Each new row is followed by its nearest point in the smallest flat space through zero that holds the last named rows.

j_708 (3 x 14)
[[-42  20  34   4 -23  34 -16  20  13 -54 -73  32   8  -3]
 [-12 -23  28  29 -32  31  16  34   0  -8   9   8 -24   8]
 [-64  -3  35  -8 -59  34 -44  41  16 -44 -39 -51 -12  -3]]
New rows:
[  0  -3   2   6  14  -8 -39   5  27 -11  18  44 -14  17] | [ 3  2  2  5  4  3  6 -1  0 -3 -6 16  2  1]
[ 51   4   2  15  -7 -41   5  -1  10  -7  30 -14 -20  29] | [ 17 -11  -9   4   6  -9  11  -4  -6  21  30  -8  -6   3]
[ 30 -19  -6  32 -12  12  15  45  16  35  18   6 -52   0] | [ 11 -28  11  28 -15  14  27  20  -6  16  38   4 -24   9]
[ 19  -7   1  -8   1   2  -3   5  22 -16  -8  -5  -7  -4] | [-3  1  1 -1 -2  1 -3  1  1 -3 -4 -2  1 -1]

j_74 (3 x 14)
[[ -5 -17 -63  -3 -13  13  36  12  25 -20  49 -14  60 -24]
 [-35  46  -3 -47  27  -4   6  -9 -11  16  11   8  17 -42]
 [ -1 -15 -13  -1  -2  -8   7 -43 -16  -5  56 -13   4  -1]]
New rows:
[  7  -4  -7 -34 -29 -17 -23 -45  15  -1   3   7  -2  31] | [  3  -7   6   4  -1  -6  -4 -21 -11   0  15  -4 -11   7]
[ 14  -8  12 -47 -10 -12  -1  22 -16   0   6  21  28  10] | [-5  8 -3 -7  3  1  2  5  2  2 -2  2  6 -8]
[ -5   8  -1  24  -5  10  17   8   5 -25  30 -17 -17  32] | [ 10 -19  -6  14 -10   0   2  -6   1  -7  13  -6  -1  11]
[  1  -8  49  25 -41  31 -10  16 -31   8   8 -14 -20  44] | [ 19 -20  21  25  -9  -4 -14  -7  -6  -2 -13  -1 -29  29]

j_664 (3 x 14)
[[-29   5 -15   6 -21  33   6 -35 -12   1 -52 -14  15   2]
 [  1 -24 -15  31  14   1  10  29   4   8   1  20   1 -11]
 [-28   5 -15 -12   1 -36   6  -3  34 -22  72   0  19 -11]]
New rows:
[ -1  20  30 -20 -16  -2  22  20 -11  -3  33   9  27  -5] | [  2   7   6 -13   1 -15  -4   0   7  -6  25  -3  -1   1]
[ 12 -15 -15 -22 -27  -3  -2 -29   7   9   8   8  15  13] | [ -9   8   0 -10  -7  -1  -1 -14   2  -5   3  -8   5   2]
[ 26  25   3 -31 -32 -36 -26  18 -10 -17  -4 -34 -10  23] | [ 20  21  27 -33  -4 -10 -15 -11  -5  -4  10 -14 -13  13]

j_504 (3 x 14)
[[ -4  -2 -13 -41 -24   4   6 -47 -26  -7  14   3 -17  19]
 [ 25 -30  34  14  51  -1 -20  -8   2 -19  21  -3   3  17]
 [-11  19  -3 -11  -3  13  30  -9   5  34 -26  33   4  17]]
New rows:
[-33  15 -10  13  14   1  -3 -12  15   7 -23  10  -6 -32] | [ -7  11  -5   7  -6   1   8  14   8  12 -13   5   5  -7]
[-19 -14 -10 -20 -25  -4  16  12 -11 -23   4  22  17  17] | [ -5   5  -9 -12 -15   1   5 -10  -7   2   0   2  -5   2]
[-30  13  34  36 -32 -28  19 -19 -20  17  -2  16 -32  30] | [ -5   7  -4 -11  -6   5  12 -11  -3  11  -7  12  -1   9]

j_619 (3 x 14)
[[-48   3  -9 -28  49  11  -4   5 -11  38 -16 -13  48   1]
 [  2  10   6  -7  28  29  54  66  -2  39  27 -31  43  25]
 [-14  16 -23 -36  66 -52   4 -19 -10  17 -10 -52  16  11]]
New rows:
[-19 -16 -23 -34   8  19 -22 -11 -34 -19 -23  -6  22  27] | [-26  -1  -6 -12  17   1 -15 -13  -5  10 -15   2  15  -6]
[-22   7 -22  32 -14  27  25  19   1  34 -27  34 -27  17] | [ -6  -6   8   8 -15  29   1  15   1   5   2  18   9  -3]
[  6 -25 -15  15 -20  21   9  -9 -31   5  10  -5 -12  28] | [  8  -1   4   7 -11   7   5   8   2  -3   6   5  -4   1]
[ 25  -5  13  11 -16  26  18  -1  26  19 -15  18 -30   7] | [ 13  -4   8  14 -24  15   5  11   5  -8   9  13  -9   0]
[ 33   9 -30   0  12  33  32  -9 -30  32   7   3  30 -29] | [-5  2  2 -3  9 14 13 19 -1 14  5 -5 17  6]
[-24 -19 -15 -17  -5  -8   5  36  -8  -8 -35 -27 -11  22] | [ -4   3  -3  -6  13  -4   5   3  -2   7   0 -10   7   3]

j_216 (3 x 14)
[[-13  -2  21 -13 -56  17  14   0 -13  -2   7   5  -6 -28]
 [-22 -13  17 -16 -10 -32   8  26 -33 -20  17 -22  16 -32]
 [  6  33 -25  11  -9   9  16  29  14   7  14 -35  25   5]]
New rows:
[  6 -22   2 -15  -3   2 -20 -40   1  31  30  -8  37  11] | [ 1 -2  0  1  3  1 -2 -4  2  1 -2  4 -3  3]
[ 11   4  41 -23  -6   9 -20  -5   5   5  25 -15  14  -3] | [ -5  -2   6  -4 -11   0   3   2  -6  -2   3  -1   0  -8]
[  6  -1  -1 -45  -2  17 -15  -4 -44  -9 -20  15  14 -13] | [ -8 -13  15  -9  -8  -5  -2  -5 -12  -6  -1   9  -7 -12]
[ 41   3  -4  24   2   1  -4  -4  43 -21  -6 -29  -4  -5] | [  9  14 -16  10   9   8   1   3  15   7  -1  -7   5  14]

j_173 (3 x 14)
[[ 29  25 -27 -48  12  20  -8 -49  26   0   1  -6  11  53]
 [ -3  18  18  27  11  11 -55   5  37   3  15 -43  21  -6]
 [ -3  31  29   1  -2  23  -1 -14  50 -24 -10   9  11  35]]
New rows:
[ -7   6  18 -10 -13  -9 -10   9  -4   4   5  36 -16  -7] | [-6 -3  8  5 -5 -2 13  7 -3 -5 -5 12 -5 -3]
[ -3  34 -13  14   0  12  20   5  50   2   0   7 -12   1] | [ -3  14  16   3  -2  10   1  -4  23 -12  -5   6   4  15]
[-12   2   1   0  52  25   5  19   7  -7 -29   6 -41  -2] | [-4  1  8  3 -3  1  8  3  3 -6 -4  8 -2  1]
[-18  18  -2  -4  30 -24  -6   8  12  21 -11 -11 -12  10] | [ 2  2 -1  1  3  1 -9 -1  4  2  3 -8  3  0]
[ 21   7   4  52  11  22  -3  -2   3  20 -32   4  -3   8] | [-5  5 12 10 -1  3 -5  5 10 -4  0 -2  3 -1]

j_437 (3 x 14)
[[  1 -39  -9  15 -12  24  34   2 -10  -8  -2  -2  -9 -49]
 [ -3   7  15   1  13 -10  22  15 -13   7  -3 -31  22   7]
 [ 20  13  -3  29  -1  29 -12 -11 -44  17  -7   5 -27  -1]]
New rows:
[  2 -30  36  20  28  -2  22  -6   2  26  13  -3  13 -12] | [ -2  -8   6   5   3   1  23   9 -10   1  -2 -18  10 -11]
[-11  29  36  21   1 -20  -3  -6 -18   6   7 -20  -2 -15] | [  4  13   9   7   9  -1   5   5 -19  10  -3 -16   6  10]
[  2 -13 -11 -19  -9 -15 -12  18  -4   1 -32 -12  -4  17] | [-2  5  2 -5  3 -7 -2  2  5  0  1 -2  5  7]
[ 19   5  -8  -4   4 -37 -25 -16 -18  28 -21  10  17  17] | [  4  22   4  -1   6  -6 -19  -3  -5   8  -1   1   0  24]
[-54 -14   7   6  16  38 -23  13 -32  15   2  -7  -5  -9] | [  6   0   0  12   0  12   5  -1 -19   6  -3  -5  -6  -6]

j_295 (3 x 14)
[[ -9  -7  16  11 -11 -11  24  50  19 -24 -24 -28  19 -46]
 [ -3  36  -8 -25 -32 -38   7  38   9 -42  -6 -56 -64 -18]
 [  3  -9 -10 -23 -14  15  26   5 -21 -37  -7  11  27 -24]]
New rows:
[ -8   3  38  -6  23 -34  14 -36   9   0 -12  16 -10 -14] | [-1 -1  3  6  4 -1 -4 -1  4  8  0  0 -1  3]
[-44  -9  -1 -17  17  17  17   2   2  10  -1 -47  -1   3] | [-2  2  4  3 -2 -5  1 10  6 -2 -3 -9 -3 -6]
[ 21  26   0 -14  -3 -18  -4  22 -17   1  11  16 -52  -3] | [  2  19  -9 -15 -10 -13  -6  -2  -3  -9   7 -14 -36  10]
[ 34  11  12  25 -13  33  -2  -3  11 -17 -20  -6   3 -16] | [ -2  -5   3   3  -1   1   6   9   2  -5  -5  -2  10 -10]
[  2  -3 -24  -4  23   4  10   5 -21  -2 -10  22   2 -14] | [  2  -5  -4  -7  -2   9   7  -6 -10  -8   0  11  13  -3]
[ -3 -14   9 -19 -27  10 -52  13 -21 -21   5 -12   2   1] | [  2   5  -6 -11  -6  -1   3  -1  -6 -11   1  -2  -7  -1]

j_568 (3 x 14)
[[ -2  25  19  17  -2  -9 -19 -12   2  30 -50 -28 -66 -19]
 [  2   5 -24 -19 -21 -15  46 -56  39  50 -34 -31 -24  24]
 [ -2  22 -48  49 -28 -38  42 -52 -15  62 -59  -2   3  45]]
New rows:
[  7  -3  -2 -14 -21  23 -15  -7  16  -6  -9 -13   7  52] | [  1  -4  -7 -11  -4   0  13 -10  11   4   3  -3   5   7]
[  6 -11   3   1  18 -30  23  11  17   3   1  -2  39   6] | [  1  -7 -12  -4  -3  -1  14  -4   2  -2  11   7  22  12]
[-18  -1  16   0 -10 -48  -3  -9  51 -15   6  -9  20 -22] | [  1  -5   2 -16   0   4   5  -4  13  -1   6  -6  -3  -1]
[-33   4 -16 -16  28   7  38  19   9   5 -13  -8  -4  25] | [  1  -3  -8  -9  -4  -1  14 -11  10   6   1  -4   4   8]

j_939 (3 x 14)
[[  5   5  22   8  16   3  23 -22 -17 -23  -1   0 -27   4]
 [ 12   6   1  20  -8  12  19  -2  -9  -1   1  11 -32   7]
 [ -8  -6  15  -3 -38   9  -3 -22  -7  11 -19  13   2  -9]]
New rows:
[ 42  43  12  26  41  20  17 -37 -42  -6  14 -34 -13 -21] | [  9   8  18  11  33   0  27 -15 -16 -30   7  -5 -32   8]
[-11  23   2 -10  -5 -18  -6   3  -5  -2 -12  27 -16  -5] | [ 0  0  4  1 -7  3  2 -5 -3  1 -3  3 -3 -1]
[-12  -3   0  13  -3  38  -8   5  46   3  22 -17 -21  -7] | [  6   2 -12   7  -3   3   1  13   4   7   5   3  -5   4]
[-15  -9   9  15   5  29  -5  12 -30 -17  16  19  40  -8] | [-4 -2  3 -6  0 -3 -4 -3  1 -1 -2 -2  8 -3]
[ 15 -15  22  20  -9 -21 -13   3  -3  21  -5  22 -55   8] | [  9   4   1  18 -16  13  15  -3  -8   4  -2  13 -27   5]

j_594 (3 x 14)
[[-15   9 -23 -27  43 -23  15 -17  32   0   4  50  22 -27]
 [-22  39 -11 -19  35  -9   6   9  56   1  26 -19  15 -39]
 [ -3 -24 -10  35  20  -7  33 -18  10   2 -48  42  -1   1]]
New rows:
[-17  52  -7  13  11   2  -3   6   3  28  -3   8 -18 -48] | [-10  16  -5   0  17  -3   7   4  28   1   4 -10   5 -17]
[ -8   2 -15  45   2   5 -16  47   0  -1   6  -2   6   2] | [ -1   2   5  17  -3   6   4   6   6   1  -7 -20  -6   0]
[-35  -6 -15   9  23 -34 -34  -3 -16  -4  -7  20 -23   5] | [ 1 -6 -5 -6  5 -5  3 -8 -4  0 -4 21  4  1]
[ 29  -1 -24  11   1 -22 -39  12   2   6  -6 -21   4  41] | [  5  -3   6   2 -13   5  -7   4 -13   0   3 -11  -5   9]
[-25   0  -2  -9 -24   1  52  26 -17  37   8 -22 -26   3] | [  1   2   6  12  -8   7  -1   7   0   0  -2 -20  -6   3]

j_670 (3 x 14)
[[  3  41  12  74   7 -16  21  17   4 -51   5   4 -39  39]
 [-12  48   3   1   0 -18 -26 -34   0 -12   1  38  -2  -3]
 [-11  -1  63 -12  -9  13  29 -30 -23 -22 -11  -2 -67  28]]
New rows:
[ 24   7 -30 -15  16 -33 -20 -15  11   5  -1   6 -19   0] | [ -2  13  -8  -1   1  -7 -13  -7   3   2   2  12  10  -6]
[ -7  15 -30   0   2   1  35  19   7 -19 -21  34  17 -29] | [  2   9 -16  11   3  -7  -8   7   7  -1   4   5  14  -4]
[ 21   3  -6  -4 -29 -17  22  -8 -12  22 -26   8  25 -22] | [  0  -5  -8 -13  -1   1  -8  -2   1  11   0   1  13 -10]
[ 28  -6  14  17 -14  32 -18  17 -11  22 -28  29   8   0] | [ 1 -5 -3 -3  0  1  0  2  1  4  0 -2  4 -3]
[ 11 -26  15   5   2  22 -34 -34 -36   4   3   6  32 -25] | [ -4  -6  -2 -27  -3   3 -12 -14  -2  16  -2   6  12 -14]
[  4 -19  33  16  -8 -14  -7  20  19 -23  33  35  -5   0] | [  0  10   3  15   1  -4   4   3   1 -11   1   2  -8   8]

j_384 (3 x 14)
[[  0 -10  19 -13 -31 -30  16  -2   0 -15 -25   8 -16  -9]
 [-13 -20  22   6  19 -14   7 -39   2 -47 -23  12  -8 -12]
 [-15 -27 -30 -29 -37 -22  11  32 -68  36  18 -20   5  -9]]
New rows:
[ 10 -26   3   1 -12 -33  44 -37  17 -38 -37  -7  -3 -11] | [ -7 -17  27  -5 -10 -28  15 -24   3 -38 -31  13 -16 -13]
[ 10  24  24  12 -17 -13  16  20 -12   5  -5  12  -2   5] | [  8   7   6  -6 -22  -9   5  11   9   6  -8   2  -7   1]
[ 18 -24  13 -29   7  -6  -9  18  31  16   8  22   8  -9] | [ 7  8  4 -1 -9 -1  1  7 11  5 -3  2 -3  3]
[-10  20 -15 -10  -9  11   6  34  19  -1   3 -14  -7   0] | [  9  13  -3  -2 -12   4  -2  16   9  17   4  -2   0   6]
[-32 -35  31 -47  28  16 -47 -15  -1 -40   6 -55  -6  -9] | [-17 -21  -1   5  27   0  -1 -26 -19 -24   0   0   5  -8]
[ 17   5  16  14   9  10  40 -15 -11  -5   5 -26  -9  28] | [ 0  0  2  3  6  2 -1 -5  3 -4 -1  1  0  0]

j_913 (3 x 14)
[[-42  -2 -35   5   6  30  25  29 -29  34   6 -52 -35 -38]
 [ 15  18  20 -60  32  12  51   2 -43  54 -36 -53  -9 -22]
 [ 12  39 -47 -28 -22 -44  28 -29  -8  -4  38 -48 -31 -43]]
New rows:
[  4  -7  -3  12  -5   2 -18  -1  17  19 -31 -48  -5   6] | [-6 -2  0 -2  5  8  5  6 -7  9 -4 -8 -3 -4]
[ -1  22  -9 -16 -11  28  19  -7  45  15   1  -2   2   2] | [ 2  3 -1 -4  0 -2  4 -2 -2  2  0 -5 -2 -3]
[ -3  11  10  35 -11   3  12  26  51 -21  -7   4 -12 -33] | [-12  -5 -12  18  -8   2 -10   4   7 -10  11   6  -4   0]

j_932 (3 x 14)
[[ -3  21  -3   5 -36 -17  16  -3  16  -2   9  -1 -18   1]
 [-12 -31  48  17 -19 -17  -3 -14  30  17   4 -20 -24  18]
 [-19 -28  15   5 -26 -29  19  17 -19   1  27  28  16  -9]]
New rows:
[  3 -13  -5 -11  29  26 -29 -10 -18  11 -23  25  31   4] | [  6 -16  -5  -8  41  21 -17   5 -21  -1 -11   3  22  -4]
[ -2 -21  24   7  36 -13  10  -4  20  11   4  15 -23 -33] | [ -5 -21  19   4   5  -2  -5  -2   2   7   1  -3   1   5]
[ 13  15  20  -2  32 -34 -32 -15  -2 -26   5   5 -14  31] | [  3  -3   6   1   9   7  -8  -6   7   3  -7 -10  -5   5]
[ 25  16 -29 -18  19  -9 -29  29  -4 -15  18  21  -2 -32] | [  6  18 -29 -10  10   9   3   9 -19 -10  -1  14  15 -11]
[-25  22 -11 -23 -20  28 -29  29  26 -25 -11 -13 -24 -27] | [  8  27 -16  -3  -4   6   1  -6  10  -4  -7  -8 -11   1]

j_735 (3 x 14)
[[-53 -37  -6  11 -20 -28 -27  -8  23 -20  -7  27 -13   4]
 [-47   8  18 -17 -35 -37 -22  18  -9 -10   8 -13 -14  11]
 [-51 -21  23   7  -9 -42 -12  71  30 -22 -25 -39 -21 -25]]
New rows:
[-23   8  -6  -9  27 -16 -22 -20 -25  -1  10  16 -36   9] | [-14   1  -1  -6 -15  -8 -11 -16  -7  -2   9  12  -2  12]
[ 36 -19 -31  25 -33 -12 -17  22 -19 -34 -34  32 -27 -15] | [ -8 -19  -6  11   4  -2  -3  -1  15  -6  -8  10  -2  -5]
[-34  24 -29 -16  19  23 -24 -19  -1  25  26 -19  25  32] | [  3  14  -1 -11 -11   2  -3 -20 -17   5  14   8   3  14]

j_468 (3 x 14)
[[ -4 -38   3   9   6 -11  -9 -28 -21  25  20  22  19   3]
 [  3  47 -36  10  40   0 -26   9   2  -4  -4  -6   8  48]
 [  0 -18 -12  -7  47 -16 -22  16   9  11 -10   3   1  30]]
New rows:
[  6   7 -20 -14  24 -24  -3  15  28 -35 -23   6  40  34] | [  2  12 -15  -4  33  -5 -15  19  12  -3 -12  -6  -3  26]
[-18  39  -2  35   9  11 -27  24 -24  29 -17  -6 -23 -24] | [ 1 25 -9  4  1  5 -2  2  1 -7 -1 -5  0  8]
[-11 -28 -24  -2 -20  25  32  19  -3 -12   0 -20   8   5] | [  0  -2   7  -4 -10   2   8   4   4  -5  -3  -3  -6 -11]
[ -4  -4   0 -23 -39 -19 -22 -32 -22 -25   8  14  16 -35] | [ -2  -7  11   7 -29   5  11 -21 -14   4  14   7   7 -20]

j_26 (3 x 14)
[[-37  33  -9  45  62 -44  13  12  -6  20  14 -17  -8 -18]
 [-15 -25  -4 -29  14   2  13   1  22  -2 -42 -29  -6 -14]
 [-58   9  -8  15   8  -4   2 -30  29 -36  15 -22  -6   6]]
New rows:
[ -6 -19   1 -12   4  -2   6  -9  12  12   4 -52 -13 -52] | [-16 -11  -4 -12  19  -5  10   2  14   1 -25 -22  -5 -12]
[ 26   2 -13   0   8 -27  36  -5  28   1  28  44  51  -9] | [ 10   9   2  10  -1  -3  -4   4 -11   7  12  11   2   2]
[-50 -14   0  -7  32 -21 -16  24   0  -3  27  19  -7   3] | [-22  12  -4  17  19 -13   4  -3   3  -2   9  -8  -3  -3]
[ -5 -12 -49  41  15 -45  -9 -38   0  -7 -27 -28  18  -1] | [-28   7  -5  11  24 -14   7  -3  10  -3  -1 -16  -5  -7]
[ 13 -36  14  17   0   2  -1  -2 -35  34 -19  -6   1  -2] | [ 23  -5   2  -7   5  -2   2  16 -12  20 -13   5   1  -7]

j_345 (3 x 14)
[[-24 -39  15   2  31   8 -10  41   0  10  25  11 -15   6]
 [ 30 -32 -10  16   3   5  50  15 -12  16  26  20  14  17]
 [ 29 -12 -47   1  -8  -4  32  13 -22  13  -6  -5 -47 -50]]
New rows:
[ 17   9  14  16  20  -5  -7  -4 -15 -29  34 -31  32 -14] | [ 0  3  6  1 -1  0  0 -5  3 -2  1  2 12 11]
[ 14   3  -8   3  26  -5  30  16 -21 -21   1   6  34  -4] | [15 -8 -4  7 -2  1 21  0 -4  5  8  8 11  9]
[ 29  -3 -18   4  35  31 -31 -19  27 -28  25 -31   4  31] | [-7  3 12  0  2  1 -8 -4  6 -3  2  1 13 13]
[  0 -29   9  27 -25  15  24 -24 -23   8   6  29 -31   8] | [ 15 -14 -10   6   0   1  23   7  -7   8   9   7   0   1]

j_758 (3 x 14)
[[ -6  45  59 -10   0  -4  -6 -14 -21   4 -19  -4   7  53]
 [ 30   0  22 -16   2 -22 -30 -32   7  -4 -30   7  22  74]
 [ 26 -15  43  11 -30 -26 -25  -9 -36  27  22  31   2  21]]
New rows:
[ 21 -22   1 -21  19 -22 -10   1 -35 -28  13  23 -34  20] | [ 15 -14   5   2  -8 -11 -12  -7  -5   6   4  11   4  11]
[ 13 -26  20 -36 -17  -2  28 -34 -35 -10  30 -19  11   0] | [  5  -3  13   4  -9  -6  -6  -1 -11   8   7   8   0   3]
[  2  30 -36 -33  25   3 -29 -33 -16  27 -21 -30  22 -31] | [ -5   6 -13  -6  11   7   5  -1  14 -11 -12 -11   2   3]
[ -4 -17 -20  25  28  19   8   4   4 -27   5  21 -33   4] | [ -2  -9 -20   1   4   4   5   4  10  -5   1  -3  -2 -15]

j_528 (3 x 14)
[[ 24 -26 -42  10 -23   0   2 -17  -1 -17   8   9 -25 -35]
 [ 50  55 -28 -10 -20  33   3 -69 -13  10   2   4  16 -16]
 [  6   5 -20  13 -21 -10   2 -46  10 -48   6  41  57  32]]
New rows:
[ 22 -14   5   1  -5   5 -14  -3  -6  12 -18  -2   3   4] | [ 4  3 -2 -1 -1  3  0 -2 -2  3  0 -2 -3 -4]
[-16 -10  27 -11  15 -11 -27 -24 -30  14  25  -5  11  -6] | [-4  9 10 -3  6  2  0  3 -1  7 -2 -4  4  7]
[-17  10   8   4 -11  -7 -10 -12  -4   8 -52 -30   1  -7] | [-1 10  8 -5  6  5  0  3 -3 11 -2 -7 -2  1]
[ 17   3  24   0 -13  -5  -4  21 -18   2  23  18 -36  17] | [ -4  -6   3  -1   4  -1   0  11   0   5  -1  -6 -10  -4]
[  5  -2 -16  28  -4   5  49  23   8   5  12 -46  17   5] | [-2 -3  2  0  2 -1  0  6  0  3  0 -3 -5 -2]

j_128 (3 x 14)
[[ 27  47  25 -44  19  -1  15  -2  -9  -9  53 -43 -15  28]
 [-36  51  25 -67  29 -28  42  26 -26  -3  -3 -44   8  18]
 [-52  52  -7  18 -19  21  46  18 -17 -70 -14 -22 -18  10]]
New rows:
[  2  20 -13  -8   4  52   2   6  -2  15   1   1 -26   1] | [  5   9   0   5  -4   8   2  -3   0 -12  10  -5  -7   4]
[ 32   2  40  51  29   0   0  -5  51  12  -4 -12   1   4] | [ 23  -9  -1   8  -2   6 -14 -10   8   6  15   5  -4   0]
[  4   1   9  -3  44  -4  -2  -4  25 -14  -2 -23   4 -31] | [  2   3   4 -10   5  -5   1   1  -1   5   3  -4   2   2]
[ -7   2  -9  -6 -24  42  12  11  15  16  23  18   9   1] | [ 5 -1 -3 10 -5  7 -3 -4  3 -6  4  2 -4  0]
[ 11 -18  -7   2  -1  12  -9   5 -22  -3 -23 -17  -1   2] | [-3 -5 -2  4 -2  0 -1  0  1  1 -5  4  2 -3]
[-21   7   8 -15  -2   8   6 -16 -19  11  11  -4  41 -16] | [ -8   2   4 -13   7  -9   5   5  -4   7  -7  -4   6   0]

j_980 (3 x 14)
[[ 27  30 -33  12  -8  34 -29  61 -12   2  40  41  -2   6]
 [ 10   1  35  -7  14 -17 -12 -22 -15 -15 -25  -3 -11  -1]
 [-18   2 -36  17  -5  13   1 -31   2 -14  -5 -51  43  17]]
New rows:
[ 17   5  24  -1 -26 -41   7   6  -3  31  14 -37  -2 -24] | [ -6 -10  11  -6   0 -10  12  -6   7   7  -5   1  -8  -6]
[-53  -1  -1 -33  -2 -17  11 -23   2  -9  14 -16 -23 -21] | [-16 -18   8  -7  -2 -13  22 -16  14   9  -9 -10  -2  -6]
[ 30 -12  27 -17  20  -5 -14  23 -63  -2  -3  -2 -37 -33] | [ 24   9  36  -9  13 -10 -21   8 -19  -9 -10  28 -26  -5]
